The same things were measured in two ways. Each way mixes the same 11 hidden numbers, adds some noise and spreads widely along 6 directions of its own, which tell nothing about the thing.
Some things both ways: the first way, then the second way.
[-25  -5   9  34   7 -33  27  15  24 -39 -19  27  -9   6  -9  23  30  14
  17   5  21   6]
[ -5  -1   0 -40  24 -21  29  39 -56  10  26  -3  19 -18  26  -5   9 -36
  19 -49  16   3  49   1  47  44   9  29]

[-22  31  -7 -41 -24  34  29 -14   3 -59 -29  19 -29   3  49  77  11 -20
 -29   1 -23 -38]
[ -8  11 -12  40  42  44  11  61 -53  10  21 -58  76  -4 -12 -12  10   3
 -10 -53 -13  28 -14 -62  43  39   7  38]

[ -4 -16  12 -13  33 -23   7  13 -10   0  15  -9  24  15 -36   4  -3  18
  29   3  11  -8]
[-15  53 -28 -43  24  14  -7  -3 -10  62   6  55   9  36  54  12 -39  40
  31  -8 -44  40 -36   1 -12 -33  -4 -14]

[ 51 -26 -59 -43 -13  47  38  29 -33  16  -7  17   9 -33  10 -26 -26  26
 -39  13  70 -46]
[-30  38 -44  -7 -40 -21  13  38  31   3 -39 -26  -4 -32   7 -48 -24 -23
 -18   9  42 -49  37 -46  10 -46 -43  -3]

[-31  -7  14  26  57   4 -12  -2 -18  17   5 -24  -4 -24  -2 -42 -33  -8
  94  12 -40 -31]
[-18  67 -38 -27   1  -5 -11   7  10  75 -26  -5  -6  17  35 -15 -50   9
 -11  15  28  39   3  -5  -8 -25  -7   8]

[ 62  34 -13 -21  -5  26 -16 -15 -26 -46  17  51  22   5  40  26 -12 -10
 -61  -2 -12  29]
[-15 -34  22 -22  15 -12  28  20 -37  28  30 -34  13 -12   2  -7  18  -9
  38 -35 -34   0   5   0  17  30  -1 -12]

[-46 -20 -19 -43   2 -12 -12  16 -63 -45  20  16  33  -6 -15  20 -11  37
  -3   6  30 -55]
[ 14 -32  19  29   7  45 -16  -6 -19 -52   3  -3  15  10  -1  29   1  57
 -12 -50 -48 -31 -32 -40  32   0  10  28]

[-21 -27 -19   6  26 -45 -17  31  31 -30   7   2 -17   6 -15  52  25  54
  46   3   7 -17]
[  5 -46  23  13  -9 -10 -35   6 -36 -61   9  12   5  -4 -36  24   4 -19
 -53  -3 -57 -24  20   5  34  23  -4   1]

[-25  15  -5  33   2 -42 -70 -24 -37 -34   5  11  40 -31  33  15 -27 -49
 -11 -30 -73  17]
[-64  -7  34 -46   5 -34   4 -36 -27  29   3 -30 -49   5 -17 -50 -25 -38
  10  -6   1   5  14  32 -34  18 -28 -17]

[ 51  55  -7   7 -35  -7 -66  10 -26 -44  21  67  62  47  59  33  22   8
 -89   8 -43  30]
[ -1 -19  39  40 -29 -21  11 -29 -31 -48  17  -5 -43   6 -26   4  19 -37
   3   7 -63 -30  54  15  35  -1  20 -57]

[-55 -68   1  32  32  -9   0  23 -32  15  24 -17 -41 -56 -47  -6 -17 -27
  78  -1  -2  -1]
[ 14  -5 -29 -30   3 -28  -5  21  21  56 -33  11  14 -54  36 -13 -59 -37
  -8  22  60 -16  38 -20  -7 -31 -26   3]

[ 29 -13 -61 -23   8  37 -45  34 -63  25  32  -1 -16 -27  49 -27 -30  26
  30   1  -7 -52]
[-43  58 -17 -38 -13  -8  17  30 -25  26 -13   1  33  27   6 -24 -44 -13
  36 -28  21  -7 -17  -3  -5   5 -56   5]

[ 49   6   2  21 -37  17  60 -23  33  10 -10  26 -13   9  61   0  27 -22
 -49  44 -47  42]
[-31  39 -25  11 -34  -5  22   7 -37  32   8  -9  20  32  -7 -15 -14 -27
  33  24  12  19 -26  -9  -4  -9   4 -17]

[ -6  32  21  10  18  -8 -63   1  10 -47   6   7 -13   1  21  42   3   6
  30  -9 -44   4]
[-54   8  11 -29 -27 -45  26  14  -1 -28  -3 -23  -8  -9 -18 -28  38 -48
   7  27  -1 -20  62  -8   7   6 -38 -24]

[-15  22 -10 -40 -16  28 -17 -28 -45  -3  18  19  -1 -10  23   5 -23 -68
 -50 -35 -22  51]
[-48  26 -11 -19  11  11  28  16  -6  21  -3  38  34  36  34  27  14  37
  40  15 -20  47 -33 -40 -23 -12 -17   9]

[ 18 -29   6 -30  34  19  32 -50  46  51 -25 -57 -34  27 -64 -16 -38  57
  49 -18  44 -51]
[-62  20 -30 -37  -3   6 -20 -18  21 -16 -15  24 -25  32  14  -8  22  43
 -32  18 -42  25 -13 -31  -5 -34 -33   7]

[ 29  -5 -11  37  17  12   7  -5  64  -6 -26  20 -77  17  -1  17  19  77
  38  19   0 -30]
[ -9 -50  48   3 -10 -10  -5  50 -47 -19  19 -12  29   9 -32  22  -1  29
  -8 -39 -38 -33 -32   9  -9  60   5  43]

[-34  26  21   9  -7 -52 -14  16  44 -86 -23  31 -20  25 -16  53  61  62
 -23   4   0   0]
[-46  18  16 -36 -40 -37  24   7 -18  40   2  18  -4  33  -2 -13 -12   2
  42  24 -26  -6 -25  24 -46  -5 -14 -29]

[-48   7  -6 -23  25  34   8  38  23 -50 -26  -7  -4  15 -52  -2  39  34
   7 -26  79 -24]
[ 34 -10   2 -26 -32 -24 -27   8  53 -15 -66 -25 -14  -6  -6  26 -20  39
 -78   7  -8 -39  33 -19  24 -14 -33   0]

[  1 -23 -15 -19  18 -38 -15  16 -62  29  51   4  18 -60  15 -61 -40  10
  19  17  13  28]
[-16  37  -1  -8 -45 -33   2 -27  25  52 -31  41 -31  13  30  -1 -31  -8
  36  73  36  -3  17  24 -48 -51  -2  -9]

[-12 -28  10  -5 -44  23  49  -5  45  16 -41 -43 -61   7 -29 -22  25  64
  11  19  57 -74]
[  8 -42  52  -7  -3 -16  15 -40 -26 -45 -17 -61 -10   8 -37  -6   5  -9
 -40 -18   1 -21  21 -18  18  45  18  -2]

[-21   1  21  36  -3 -29 -28 -30 -10 -38  -4   4  -3 -15  18  25 -10   4
  22  10 -68 -28]
[-11 -27  25  18   6  -2 -18 -54 -26  47  -1 -26 -27   4 -15 -33 -31 -19
 -10  17 -24  21 -12  13 -28   0  21 -22]

[ 32  25   7 -12 -31  31  -3  -2   2 -31  -2  21 -14  13   3  -3  30   4
 -79  -3  10  31]
[ 24 -20   8  10 -34 -12  22  38 -16   1   1 -20  30  -2  -7   7  25  15
   3 -14 -26 -31   3 -24  24  11  13  -5]

[-57  53  32  55 -33 -16 -29  -4 -14 -39 -13   6   2 -23  45 -10  34 -79
 -34  -9 -83  56]
[ 20  43   7   2 -31 -44  18  24 -11  85 -34 -81  -7 -25  -7 -50 -52 -61
   9   0  84 -24  60  29   3  23  -9  -2]

[-12 -52  36   8   1 -79  87  -2  -7  53 -19 -30  28 -29 -36   0 -46 -12
  58  35  26 -31]
[-52  43   8 -15  49  14  16 -43 -12   0  11  49  -7  24  46 -21  11  22
  16  14 -31  49   3 -32 -36 -19  14   6]

[ -3  54  -8   1   2  18 -64  45 -40 -72  14  39  42  -4  69  12  17  17
  -8   0   2 -14]
[ -3  53  13 -27  -7 -27   7 -16  13  36 -31 -14 -14   7  21 -11 -39 -15
  20  17  32 -12  35  13 -19 -12 -23 -20]

[ 27  24  -3 -41   3   8  12  10  17 -40 -13   1  36  37  12  47   7  24
 -10 -26  79 -14]
[ 17  -1  25 -27  56  28 -27 -16 -15 -25   4  19  23  20  21  33  12  53
 -22 -40 -62  27  -3  -4  27  29  -2  28]

[ 15 -26  -1  18  29 -29  26  49  42 -37  -5  26  -6  21 -50  46  41  65
  21  34  21 -17]
[ 13 -10 -51   5   2 -23   3  28 -32  12  30  44  -1 -34  27  10  -2 -58
 -48  26 -49  15  63 -30  63 -29  47 -52]

Other things, the second way, with their names:
<236>: [  0 -38  39  28 -15   7  -8 -19   2   2  -8 -47 -44  -1 -15  -7 -38  56
  -5 -41 -29 -61 -28  -2 -16  -8  24   2]
<146>: [-20  40   5 -38   6 -18  12   8 -21  39   8   3   6  21  25   8 -12   1
  31   8   2  25   5  13  -7  14   7  -1]
<180>: [-23  -6 -22   5 -38 -24  32  20  24   7 -20 -15 -25 -11   8  -4  18 -13
  -5  22 -14 -11  47 -39  24 -40 -20 -37]
<211>: [ -9   6  15   7 -20   2   4   6 -21 -55 -16 -10  20  28 -12  27  17  12
  -1  -9   4 -15   3 -20  27  20 -15  28]
<122>: [ 15 -35  30  32   6  -1   2  31 -25 -55   6 -31  10  11 -25  62  26  10
 -48 -22 -54   3  37 -26  68  44  17  -3]
<23>: [-35  44 -30  -3 -59  -7 -22  22 -10 -30 -27 -21 -36  32 -22 -29   4   3
 -46 -29  -6 -34  21  12  48  -2 -44  27]
<369>: [ 17   9 -17 -50  55   7  17  11 -20  71   2  20  27  -7  64  13 -38  18
  16 -29   9  47  -4 -28   5   5  23  16]
<102>: [ 15   5   6  31 -32 -35  18 -13   3  32 -13 -19 -37 -46   6 -46  -3 -62
   9  32  37 -32  86  14   8 -27   4 -23]
<140>: [ -2 -49  64  -2  37   4  41   3 -58  11  34 -44  16  24 -16  33  12  14
  27 -55 -68  26 -13  -5  18  67  33 -23]
<118>: [-68  51 -26   7 -17 -26  14   1   7  -4 -12   3 -31   9   3 -21   3 -35
 -31  61   0  28  52 -31  -3 -29  -2 -27]
<124>: [-41 -37  62  21 -13 -17 -18  -8  -1 -80  -1 -36 -38   1 -49  21   9   9
 -35   0 -42 -44  28   4   0  26 -14   1]
<207>: [ 22 -26  54  29  -7 -30  21  -7 -49 -67  28 -44  -5   9 -36  40  31 -33
 -28   0 -49 -18  59   3  57  53  56 -46]
<104>: [-12  23 -38 -19  53   5 -17 -29 -14 -17  17  74 -22   5  61  31   3  -3
 -58  39 -27  73  54 -35  33 -23  56   3]
<279>: [ 13 -40  22 -33  30 -20 -32 -23 -30  39  14  15 -30 -16  20   1 -16  -8
 -30  -8 -31  20  31  40   7  21  25  10]
<128>: [-25  -7 -26   8   3  -6   7  19  -2 -38   8 -39 -15 -29  -5  -4  13 -27
 -33 -11 -14 -17  52 -48  62 -12   2 -18]
<137>: [-28 -34  26 -58   5 -39   1 -52 -18  28   7  12 -29  36   1  34  12 -21
   2  49 -51  62  11  25 -14  14  13 -55]
<336>: [ 18 -21  11  -8  42   6   3 -16 -59  33  22 -17   2  -8  10 -11 -28 -19
 -13 -39 -10  25  11  -4  25  35  39   5]
<6>: [-19 -23  -8   1 -24 -19 -24 -29   5   6 -25  31 -23  23  -3  26  -8   4
 -45  61 -20  34  -4 -13 -13 -23   3 -11]
<303>: [-32 -18  18 -49   1 -42   6  -3 -16  68  12   9 -35 -21  21 -23 -24 -29
  42   3   8  -2  24  44 -26   0 -13  -3]
<223>: [  1 -23   9  -3 -15  -1  33 -13 -36 -39   1  17  21  49 -12  28  59   1
 -11  -2 -82  28   9 -35  49  16   2 -39]
<217>: [  3  19   8 -17 -12  -1   0 -48 -11 -12 -18  35   8  53  18  37  11  32
 -11  41 -15  36 -19 -16 -10  -2  25   2]
<202>: [-24  16 -15 -13 -16 -28  58  20 -49 -52  32  31  37  32   6  36  45 -33
  -3  34 -39  26  20 -58  34  13  51 -43]
<330>: [  -5   -4   29   33   23   30    5   31  -42 -100   26  -26   45    1
  -20   29   15   31  -16  -57  -43  -40   -2  -57   43   39   14   30]
<259>: [ 26  37  -4 -27 -14 -25 -18 -10  16  38 -26 -10 -25 -11  24  -6 -37 -11
  -6  12  12 -24  47  27  18 -23  -8 -22]
<147>: [-21 -16  31 -41 -16 -43 -22 -71  -3  -7 -16  14 -74   5  -3  -7 -23 -39
  -7  29  -3 -12  48  49  -8  -9 -17 -28]
<196>: [-40  45   3 -12 -21 -29   6  29  16  59 -30  -5 -27   0  13 -25 -48 -11
  21   2  25 -12  35  23 -26 -12 -51   5]
<99>: [-36   5   6 -38  48  11  43 -33 -45  38  30  58   1  48  54  32  17  20
  47 -10 -56  94 -19 -14   0   7  27 -13]
<109>: [  8 -14  -4  -7   9  -7  23 -30 -22 -54  11  23   8  16   1  16  50 -14
 -42  17 -81  24  35 -54  47  -5  32 -59]
<135>: [-14  30 -30  -9  -2 -16 -25 -32   5   7  -8  23 -41  10  23  10 -16  -7
 -69  53 -18  34  37 -12  13 -31  40 -25]

Some of these things the first way, each followed by its name:
[  4 -14  -9 -75  21 -17  30  10  46 -11   3 -21 -32  15 -26   7  15  70
   5  -1  73  13] -> <137>
[  5  49  21   7  -9   3 -60  32  12 -27  16  13  10  25  45   8  37  30
  -8  30 -49   9] -> <207>
[ 38   6  -5 -16  -8  17 -46  32 -35 -28  22  -7  23   2   9  11  -1   9
 -13  -3   0 -24] -> <109>
[ -9  24 -32 -48 -11  17 -71  63 -35 -59  25  12 -12  -7  34  20  28  61
 -25   6   2 -37] -> <202>
[-60 -26  46  51   8   2  29  -7  10   2 -17 -18 -33   1 -63   4  15 -26
  55   1  -6 -10] -> <369>
[ 55 -11 -28   0  13  16   3  -1 -78  21  25  48  72 -37  22 -63 -63  17
 -21  43 -12 -37] -> <236>
[-59  12  38  10  40 -44 -38  11  -1 -34  15 -15  -3 -13  -7   5   4  11
  65   7 -39   4] -> <146>
[-48 -16  40   8 -47  -6  23  -6  37  34 -25 -27  -9  34 -28  35  24 -18
  -4  17 -22 -12] -> <330>
[  2  -5   4 -17 -22  -3  64 -13  64  42 -51 -18 -25  25 -19   8  13  19
 -20  12  25  -8] -> <118>
[ 34  -3  11 -13 -34  40  -6 -23   0  41  11 -37 -45  37 -23 -18  11 -21
 -48 -25 -22  30] -> <223>
[-29  27  -2  -7  21  17   5  13 -12   8  10  22  14   9  19   7  10 -52
  -2   6 -49  49] -> <122>
[ 44  16 -39  -6 -27  29 -91 -22 -14  13  24  -1  16  28  26 -23  -8  41
 -51 -48  22   8] -> <147>
[ 24 -38 -60 -20  45  -1  15  13 -59  40  37   8  17 -68  34 -55 -58 -19
  35   7   4  21] -> <6>
[-37 -46 -31 -31  47 -70  43   3  -8  48   0 -46  25 -21 -44 -59 -30  29
  43  -3  21 -15] -> <23>
